The rows are grouped in 4 different ways at once. Each group adds its own fixed numbers to the row, and there is some noise. The rows also spread widely along 14 directions, which tell nothing about the answers.
Known rows, each followed by its group in each grouping:
[ 12   1  -2  -8  -9  24 -16 -22  -1  -4  13 -25  14   0   2  25 -25  -8
  -3 -18 -28  -7  10   4  -4   5 -19   8   5  -3   6   2  10 -10  51  28
 -13 -13  16] | (2) fof dete z_498
[  8 -17 -17 -12 -29 -20   0  -6   2  13 -26  -9  -6   3  -8  11  -6   9
  -3  -5 -39 -16 -13 -15  -3  12  17  -1  -4   3  14  18   4 -31  -7  13
  24 -13   0] | (1) nuput Kazof z_265
[ 10  -1  -1  13   1  11  -6   5  13  25 -17 -13  -3   9  -3  19 -18  -7
   1  11 -18   9  -6 -21  11   0  -3 -20  -6  -3  -4  -1  28  -4  38  44
   7 -21  12] | (1) nuput kovit z_135
[ 15 -28  -2 -30   2   0  -8  15  -9 -13  20  24   8 -32  16  34  -7  13
   0  10 -44   6 -11 -39   2  20   6  -5  -8   5  24 -15  30  -5  -5  24
 -23   9  12] | (2) Debu Kazof z_498
[-11  -6 -30  -1 -22   1  17   8  -2  27 -19  -8   3  -8  40  22   2  -3
  13  12 -47   3   5   5  -6   2 -28  -4  19  -9   4  -2 -40   6   6  54
 -35  31  11] | (0) Debu dete z_265
[  6   6 -10  14  -8  25 -11 -14   1  11  -5  -1 -20   1  38   2  -9   0
  18 -21 -30 -15  -9 -21 -31  14  32   3   8  15  -4   7  10  -2  16  56
  22  -5   4] | (0) fof dugap z_135
[  0 -13 -14  -4  -2  -6 -23   8 -20  26 -16  10   6  38  29   4   9  20
  17  -3   5   9   0   8 -20   0  -4  -8  15  -9  -3   1  -5  18   7  10
   2  16   0] | (2) zubul dugap z_498
[-30  22   1  -2   1   9  -4 -23  27  -2 -23 -16  -4  -6  10  -4 -18  -7
  37   2  19 -11  21  14  -9  -5  -3  24  34  12   0  22 -32  -7  24  28
 -15 -12   1] | (1) zubul kovit z_265
[ 18   0  -1   4  11  19 -38  -4 -16 -13   7  11   7  29  -1  29 -19  11
  -1  -3   1  13 -15  -3 -20   7  22   9 -11   1  -7  -7  29   7  11  -7
  10 -14  -1] | (2) zubul kovit z_498
[-46   5 -38   3   1  16   4  19  14   3   8  36 -15   2 -16  15   2   2
  12  -8  23   3   9  22 -21   8  40   7   9   1  10   2  23   9  -3   8
  35  -4 -33] | (2) Debu dugap z_135
[-13 -16 -51   9 -16  15  10   7  -9   0  36  13  -3  21 -20  51   9 -18
 -25  -7   6  -8 -11  24 -10   4 -15  -3  -5 -11  -8 -35  30  10  14  29
  28   7 -27] | (0) zubul dugap z_498
[ 19  14  15  -5  15  18 -24  18 -23   8   6  18  19   7   4   5 -18  10
   9 -43   2   5  -6  -4 -25  -7  35  15  -3  -9   9  14  -7   7  21  14
  -1  -8   9] | (1) zubul dugap z_265
[-50 -13 -44 -11  -8 -17  -3 -21  16   3 -14  11  -3  11   5  -7   9  26
  21  26  -6  -8  16  10  12   7 -27   0  30 -14  17  17 -36 -15 -21   1
   7  29   0] | (0) fof Kazof z_265
[ -5   3   5  -1 -17  25 -29 -40  37 -23   7  11   6 -19 -18  11 -39  -1
  26   2 -29   3  -8 -16  14  20   8 -14   3 -28  14  18 -11 -31  26  -6
   2 -23   8] | (1) fof dete z_498
[-20 -13 -24 -16  -1  -5  -6  41   2  32  -6  15  30   6 -29  24  -8  14
  -8  -1  -5  26  12   6  12   0  -6 -14  -5 -31  25   7   5  -4  13   5
  -1   5   9] | (0) nuput Kazof z_498
[-16 -30 -30 -29 -22  -6   4  19   8  16  14   4  19 -27  22  44  10   7
  -1   5 -26  26  -3  -7   9   4 -36 -15  14 -31  12  -6   6   0 -17  38
 -18  16  11] | (1) Debu kovit z_498
[  4  -3 -12 -28 -25   2 -18   5 -16  13 -14 -19   7  17  28  16  -5   9
   6 -26  -1   4  10  22 -43  -1  14  27  16   5  -6  22  -3   9 -14  11
   3  -1  -1] | (2) Debu Kazof z_498
[ -2 -18 -14  -5 -17  -7   2  16   1  32  -8  23  -3  13   1  23  10   0
  -2   5  -5   6 -22 -14   8   2  -4 -40  -7 -29 -10 -10   8  15   3  33
  18   5  -8] | (2) zubul dete z_135
[  5  -8 -10 -25 -12  -1   5  28 -14   9   6  22  20   5 -21  29  -1 -12
 -13 -18   2  -5   0  15 -16  -3  12   4 -14   1   7  -7 -16  -1   9  -1
  -4   3 -10] | (0) zubul kovit z_498
[ -6 -16   1 -19   6 -26 -19 -20  -7  17 -28  11 -14  19  27 -20  19  27
  35   8  21 -15  20  -1 -17   9  -2   3  27  16   6  12  16  14  13  -4
   5   6 -17] | (2) nuput Kazof z_265
[-16  11 -10   9  20   0 -21  19   8  29 -35   1  17  12 -17  -3 -25  30
  19  -3 -20  22  26  -4   1   8  22   5   4  -1  38  25   6 -13  32   3
  -2  -7  13] | (0) nuput Kazof z_265
[ -1   9 -12  -8  -1  14   2   8 -11  -7  -2 -22   6   0   2  18 -24  -7
 -12  -8 -27 -18   8   1 -14  -9  -3  24   3  26  14   7 -18 -17  24  41
 -17   3  21] | (2) zubul Kazof z_135
[-16  -7 -19 -18 -17  -3 -27 -15  20  12   4  -3   5  -1  18  11   2  20
  24 -30  16  11  15   7 -19  11  -8   5  32 -13  16  18  29   5   8  12
  20 -18 -10] | (1) zubul dugap z_135
[ 10 -17 -16  -7  -2  -8   3   0 -13   5  -2  -5  11  -4  17  11  -5  15
  -8  11 -65 -12   5 -23  10   4 -25 -13   3  10  31  -7 -17 -26  26  31
 -20  22  27] | (1) fof kovit z_135
[ -3 -11  -7  -4 -19 -15 -12  -5  13  27 -34   8   7  26 -29  19 -10   0
   8  19   1  15  -8  15  12   1  -8 -25  -5 -26  -6  15  -8  -9  14 -27
  11 -11 -15] | (2) nuput kovit z_265
[ 12 -19 -16 -20   4  -7  -1  23 -17  -5  -2  25   6 -10  -6  41  -6   0
 -12   7 -32  -6  -1  -3 -15  16  24  16  -8  27  31  -9  28 -16   3  -9
 -18   7 -14] | (2) nuput dugap z_265
[-17  -3 -34 -20   1  -7 -10  32   0  26 -20 -25  27  15   4  33 -11   1
 -18   7  -3  27  25  27 -11  -8 -17  21  16  10  14  10   8  -8   1  13
 -11   2  11] | (1) fof kovit z_135
[ 26 -16 -11 -23 -19   2 -31  -3 -21 -12  -1   8  -2  15  31  32  -4  -1
  -3   1   3   4 -20   4 -41  12  23  27   1   7 -19   0  19   2 -39  -9
  10  -2  -8] | (1) nuput Kazof z_498
[ -2 -12   8 -47  16 -15 -27  21   5  12 -12  17  22  -9   8  18  -7  15
  13   4  22  29   2  -7  -4   4  10  11  11  -5   4  20  18   2 -21  -5
 -10  -6   7] | (2) fof kovit z_265
[  1 -13  -9 -33  -8  -5 -26 -18   0  -4  -8 -24  19   3  35  14 -11   4
   9  14  -7   6  12   0   3   0 -47  13  30  -5  -5  16 -24  -7  -8  18
 -30  13  33] | (1) fof dete z_498
[  9 -16  -8 -20 -36   9 -10 -23  -4  -4  15   2   4 -20  17  21  -7  11
  14 -32 -38 -10   1  -2 -19   9  -6   6   9 -18  19   9  -9 -21  13  14
  -7   9   4] | (2) nuput kovit z_498
[ -6   4 -10  11  35  30  -5  26 -11   5  16  37   5  14 -11  24  -9  -3
  -4  18   4  12  -3  -5   3   3   6 -13 -13  -5  -1 -25  25  19  35  26
  -4   9   2] | (2) fof dete z_135
[  5 -11 -11  -9  13  -6 -17  -1 -13  14 -21 -30   6  34  24  20  -3   2
  -8  31   7  10   1  -6   4 -11 -46  -2  16  10 -22  -5  13  14  10  39
  -9   4  22] | (2) zubul kovit z_135
[ 28 -24  -6 -30  14 -20 -14  17 -32  14  -9   6   8  20  23  10  14  11
 -13   8  -6  -6   3 -22 -12   8  -1   0  -3  26   3  -8  29   8  -2  14
   1  12   6] | (0) fof dete z_135

New rows. What belongs after each?
[-30 -18 -29 -29   0 -15 -11  -4   6   3  -1  11  -3   6  -4  10   9  18
   2   7  17  -3  -3  -2   5   5  -3   5  14 -13  -3  15  18  -6 -32  19
  30   1  -2] | (2) fof Kazof z_265
[  3  -8  -4 -18 -30  -8  -3   0   2  14 -39   8 -13   4  37  22  -6 -13
  21  27  -8   4 -19   9 -26   5   9   3   9   1 -27   9 -27   3 -33  11
 -16  14 -11] | (2) nuput Kazof z_265
[ -8 -11  17 -18  -5  -8  -4  -3  15  15  -7  30   1 -20   1  -4  -1  11
  37  -2  -1  -5  -8 -24  14   5   1 -29   5 -24   9  10 -14   3  20  22
  -7   0  -3] | (2) zubul Kazof z_265
[ -9  -2   8 -17  18   6 -17  -9  12  -8  -5  25  -4  -6  12  10 -10  -4
  25  31  17   7 -10 -13   5   6   1   0   8  -2 -18   4  -3   3  -7  12
 -12   2   0] | (2) fof kovit z_265
[ -3 -12 -24   4 -30   7   5  -3  -6   1   0  22  -6   2  14  19   0  -1
   5   3 -32 -12  -6   5 -10   8   1  -8   4 -18   3  -6 -34  -7   2  15
  -9  24  -2] | (1) nuput dete z_498
[  2 -15  -8 -28   2 -30 -11  12 -15  30 -23 -10  22  16   4   3   3  25
   1 -14 -10   0  12  -3   3  -6 -18  -4  13   0  22  18  -1  -5  17  12
  -3   3  13] | (2) zubul dugap z_265
[  4 -17 -11   0  -3 -19 -22 -13 -32  17 -13  28  -1  47  12 -16  20  36
  21  -7   1 -10  -1   7 -19   1  -1 -14   5 -10   3  -4 -15  15  13 -17
  14  22 -14] | (2) zubul Kazof z_265
[-34  -7 -26  -4   0   7 -20   2  13   4  -2  23   3  10  -2   9  -6  22
  15   5  -1  13   5   7  -5  12  14  -5  10 -23  12   9   5  -5  -6   4
  16   7  -2] | (2) fof Kazof z_498
[ 20 -30  -3 -32  10 -16   2  10 -31  18  14  -3   8  -5  29  18  18  16
  -4 -11 -19 -13   4 -24  -2   2 -27  -1   7  13  16 -10  34  12  22  43
 -16   8   9] | (2) Debu dugap z_265
[ 17 -24 -22  -7 -36 -10   1   5 -12  27 -16   4 -17  24  21  30  11  -2
 -10   6 -18  -6 -21   3 -20   6   0 -18  -6  -4 -18 -10  13   7 -13  25
  24   9 -16] | (2) nuput Kazof z_135
[  4  10   7   7  13   3 -31   4 -19  19 -21   9   6  48 -12 -15 -10  21
   8 -23  14  -1  -8   0 -10  -9  28  -2  -5 -10  -5  23  -8   5  13  -1
  29 -11   7] | (2) zubul dugap z_265
[ 12 -10 -18   5  11  -3  -5  -4 -29   7 -23 -20 -12  27  45  11   1   7
  -5  20 -40 -19 -12 -19 -16   1  -6  13  11  35 -10  -3  -1  -4  -3  53
  -4  19  20] | (2) fof dugap z_265
[ -1  20   2  -6 -12  15 -20  -1   4  23 -22 -15  16   3   2   7 -29   2
  17 -35  -9  13  16  15 -14  -4  11  20  12 -22   5  37 -29  -8  19  14
 -11 -10  17] | (0) nuput dete z_265
[-25  -7 -34   3   3   1   6  20  -9  16  -3  -4   3  29 -28  19   0  -3
 -26   8  10  -4 -16   3  24 -19 -16  -3  -1 -31 -16   8 -13  -7 -14  38
  30   4  14] | (1) nuput dugap z_265
[ -5 -25 -17   0 -20  -5 -13 -33 -10   3   3  -1 -15  17  28 -11  12  21
  14  -5 -17 -28  -7 -19   1   5 -18 -10  22 -14  -1   7 -11  -8   1  33
  23  15  12] | (1) nuput dugap z_498
[ -4  -1 -18  12 -10  30 -30 -17 -15   4  11  29 -11  20  23   2  -2  25
  21 -36   0   1   0  12 -41   9  28   9  12 -20   2   7   6   9   4   0
  28  12 -13] | (2) nuput dugap z_135
[-24   3 -19 -16  -1 -12 -13   9   2   9 -33  -2  -1  13  19  11  -6   8
  15  10   5   4   6  12 -22  -1  11  22  19  12   1  16 -14   0 -23  15
  -7   7  -1] | (2) zubul Kazof z_265
[-17   1 -10  -3  -9   8  -9   3  25  22  -7   9  -3 -19  20  19  -6   8
  24 -17  -8  14  -5  -8 -16  13  25   3  13 -13   4  14  22  -2  -3  42
  16 -13  -5] | (1) fof kovit z_265
[-10 -18 -10 -11  -6  -8 -21  -4  11  10  -9  35   5   0  10  13   0  23
  26   4 -15  19  -8  -7  -3  17  11 -17   4 -24  10   8   4  -6 -10 -10
   8   6 -13] | (2) fof kovit z_265
[-36   6 -30  -2  13   3 -12  22   3  10 -21  22   9  34 -20   4 -12  10
   2  19  14  14  13  23   0  -3  14   1   3 -10   5  14 -20  -4  -5 -16
  13  13   0] | (2) fof dete z_135
[  1   6  -3  11 -15  25 -18 -13  20   4  -9   4  -7 -12  16  13 -28   2
  25  -3 -27  11  -1 -10 -15  13  20  -1   6  -7   7   9   3  -8  14  21
   0 -14   2] | (1) nuput Kazof z_135
[-16  -9  -5   0  -2  12   7 -16  17   4  -1  11 -31  -9  35  11   4 -17
  24  31  13 -16 -14 -22   9   3 -23 -18  20   0 -27  -8   6  15   6  63
   2  10  -1] | (2) nuput dugap z_135
[-44  -7 -50  11   2  13 -12  -7  -3  -8  15 -12   1  14  -4  19  -6  32
 -11  -4 -22  -3  10  -3   7   3 -17  13  18 -14  22   1  17 -12   6  46
  23   8  20] | (2) zubul Kazof z_498
[-10 -10 -14 -25 -10  16  -4   9   6 -15  23   3  15 -28 -16  36 -22  -5
 -12 -10 -19   3  -6  -9   9   2  -2  13   1 -19  15   9  -5 -28  -3  26
  -5  -1  19] | (1) nuput kovit z_498
[ -8   1 -22  -3   2  -5 -30  15 -24  27 -26  -5  21  50   1   7  -5  31
  -4 -20   5  22   1  23 -17 -15   5  12   7 -23  -2  25 -18   4 -11  -5
  15   7  14] | (2) zubul kovit z_265
[-33  -3 -13 -24  -4   9   4  17   5  -4   9  35   6  -2 -25  19  -7 -11
   8  10  34  -1  11  29   0  -5  -2   8   7 -17   3   1 -21   4   2 -11
 -12  14 -15] | (2) nuput Kazof z_498
[ -6   1 -16  16  19  23  -8  18 -13  20  18  23   4  16  -1  23  -2   5
  -1  -5  10  14  10   4  -5   0  -6  -8  -1 -20   5 -22  31  27  43  30
   4   7  -3] | (1) nuput dete z_135
[-19  18 -30  34 -15  36  -2 -14  22  -9 -11   1 -17   5 -20  36 -31 -10
   9   5 -36   5 -14  17 -14  13  34   7  -7   1  -1   0   3 -18  15  12
  17 -20 -18] | (2) Debu kovit z_265
[ -6   3   0 -19  -8  -3  10 -10   2  -8 -20 -19   1  -8   2   9 -18 -17
   6  17 -21 -29   3  -4   9  -9 -23  11  15  21   3  14 -43 -23  20  33
 -30   2  16] | (2) zubul dugap z_265
[-14 -42 -20 -20  13 -26  -8   6  -7   2   3  36   1  22 -10   8  18  22
   1  46   9  -5  -4 -19  33   8 -33 -30   4 -16   9 -13  17   3  -3 -12
   6  24  -5] | (2) nuput dugap z_498
[-12  -8 -20 -12 -20 -11 -12 -14  -4   5 -17  -9 -10  15   7 -13  -2  28
   4 -17 -19 -20  -3 -16  -8   1  11   3  12   3  11  27  -9 -21 -13  30
  35   0  14] | (2) zubul Kazof z_135
[-16  10   5  -8  15  24 -37   5   8  -1  -9  12  19   4 -11   2 -41  20
  14   2   0  30   0 -12  17  -7   4  -3   2 -37   7  30 -20 -11  -1   7
  -3  -2  36] | (2) nuput Kazof z_135
[  1   8  -8  -5  -3   3  10   2 -19   7 -27 -25   2  14  24  -6 -13  -6
   1   7 -30 -26   4   0  -6 -16 -12  14   8  19  -3  11 -61 -14  13  49
 -25  22  30] | (1) fof Kazof z_265
[ -5 -23 -28 -29   5   3 -15  16 -27 -11  27  20  14   5  -8  19  -2  17
 -25  -1   3  -2 -17 -19  15  -5 -10   6  -3 -25  -1   7  -3 -12 -41  16
  22  19  28] | (0) nuput dugap z_135
[ 19  -9 -13  -8 -19   0  10  16 -22  11   2  -6  12  29 -25  36  -7 -26
 -35  -1  -4 -14 -36   3  15 -22 -20 -12 -18 -22 -28  -4 -29  -6   1  30
  13  -5   5] | (1) zubul dugap z_265
[ -3  -4 -13 -13 -13   4  12   0   0  -8  -1  14  -8  -9 -20  28  -9 -20
  -5   2  -9 -24  -2   9 -10   9  15  15  -4  14   8  -2   9 -13  15   6
  -2  -4 -22] | (2) nuput dete z_265
[-24  22 -16   1   5  22 -21   6  18  -3 -28 -12   8  18  -3  19 -38 -12
   5  29  10  21  -2   6   3  -8   1  14   8  -2 -15  20 -30  -4 -12  26
  -6  -5  22] | (0) zubul Kazof z_135
[  2  -9   0 -12 -24  -7  -6 -15   6   9 -20  14  -3   4  -3   0  -8   0
  22   0 -18  -9 -13  -2   1   4   8 -20   2 -15  -2  21 -35 -12   7  -7
   2  -4 -10] | (2) Debu dugap z_265
[-42  -8 -30 -18 -17 -19   4  23   8  30 -30   1  13  17   7   3   5  10
  11   7   7  11  14  20   4  -9 -21  -6  24 -27   5  19 -42   3 -11  21
 -12  23   7] | (2) zubul dete z_498
[-34   7 -43  10  -5  44 -11  -6   8 -14  31   6  -1   9 -17  39 -18  -6
 -17  -1   7  12 -11  14  10  -1 -16   4   5 -36 -17  -2   6  -5  -5  37
  28   3   8] | (2) fof dete z_135
[ 29 -30   0 -44 -17 -21 -15  -3 -20   0 -19 -10  -5   9  53  25   5 -10
   0  24  -5 -11 -18 -15 -18   5 -17  12  17  20 -25   2   1   2 -34  20
 -19  14  10] | (2) nuput dugap z_498
[-18   9 -13  16   2  25 -15  -3  24  11  -5  14  -5   0  -3  29 -19   2
  20   3  -5  17  -1   9 -13  16  19  -4   1  -7   4  -3  34   5  28  19
   8 -19 -17] | (2) fof Kazof z_265
[  9  13  18 -13  11  15 -23 -18 -11 -10 -18 -22   8  17   8 -11 -34   2
   8   8  -1 -12   8 -13   5 -14 -12  15   8   8  -9  28 -35 -11  22  22
 -19  -1  41] | (2) nuput Kazof z_135
[ 11 -13  -1  -9  -1   5  -3 -19  -2   6  -1 -11 -30   5  41  18   7 -18
  11  15  20 -23  -9 -18 -15   3 -15   1  20  25 -35  -9  42  22  12  62
  11  -8  -7] | (2) nuput dugap z_135
[-15  -2  -2  10  13  -1 -17 -20 -16   0 -16  26  -8  33  23 -24   8  25
  35  17   8 -15   0  -2  -4  -5 -11  -9  16  -7  -6  -1 -41  15  15   7
  -8  28   2] | (2) zubul Kazof z_265
[-16  12   4   0  -4  14  -3   6  12   4 -35  27 -15   1  23  -3 -22 -11
  31  36   2   6 -12  -9   4  -4  11 -12   8 -17 -22  14 -57   3 -12  27
 -19  23  15] | (2) nuput dete z_135
[ 14 -14   8 -54  -7 -16 -11   6  -6  15  -8  -5  16  11 -13   4  -3  -8
  -4  -4  31  -7   3   0   1  -9 -13   0  -1   1 -15  22 -11   0  -5  -2
   7 -10   5] | (0) fof Kazof z_135
[  5 -29 -11 -15  -7 -19  15   4 -15  23   0  12   3  17 -16  15  15  -7
 -14  16 -10 -22  -9  -3  20  -4 -36 -34  -8  -9  -2 -15  -7  -3  26  14
   1  14  -9] | (2) fof dugap z_265
[ 39 -11   1 -14 -23  14  -8 -15 -42 -13  22  -1   6  12  13  34  -5 -10
 -15 -23 -20 -22 -20   8 -27  -4  -9  13 -11   1 -13 -12 -15   2  12  17
 -11   9   1] | (2) zubul Kazof z_265
[ -7 -15  15 -15 -13  -5  -4 -26  18  21  -6   5  -2 -14   7 -15   0   9
  43 -15  -4 -20  26 -10   6  10 -18 -24  24  -9  24  14   0  -2  64  16
 -12  -4  -5] | (2) nuput dugap z_498
[  3 -24 -22 -25 -16 -19  16  -6  -6  19  -8 -33 -17  -1  18  20  15  -3
 -11  -4 -15 -33  20  -4 -15   7 -22  13  18  41  12  -5  51  -3  25  52
  10  -5  -9] | (2) nuput Kazof z_135
[-12 -20 -26 -10 -17  -8  10  17 -10  24   0  41 -10  19   4  15  23  -4
  14  -2  15  -6   1  26 -26   6  12 -15   3  -8  -2 -13  -3  25   4  -7
  10  20 -41] | (2) Debu dugap z_498
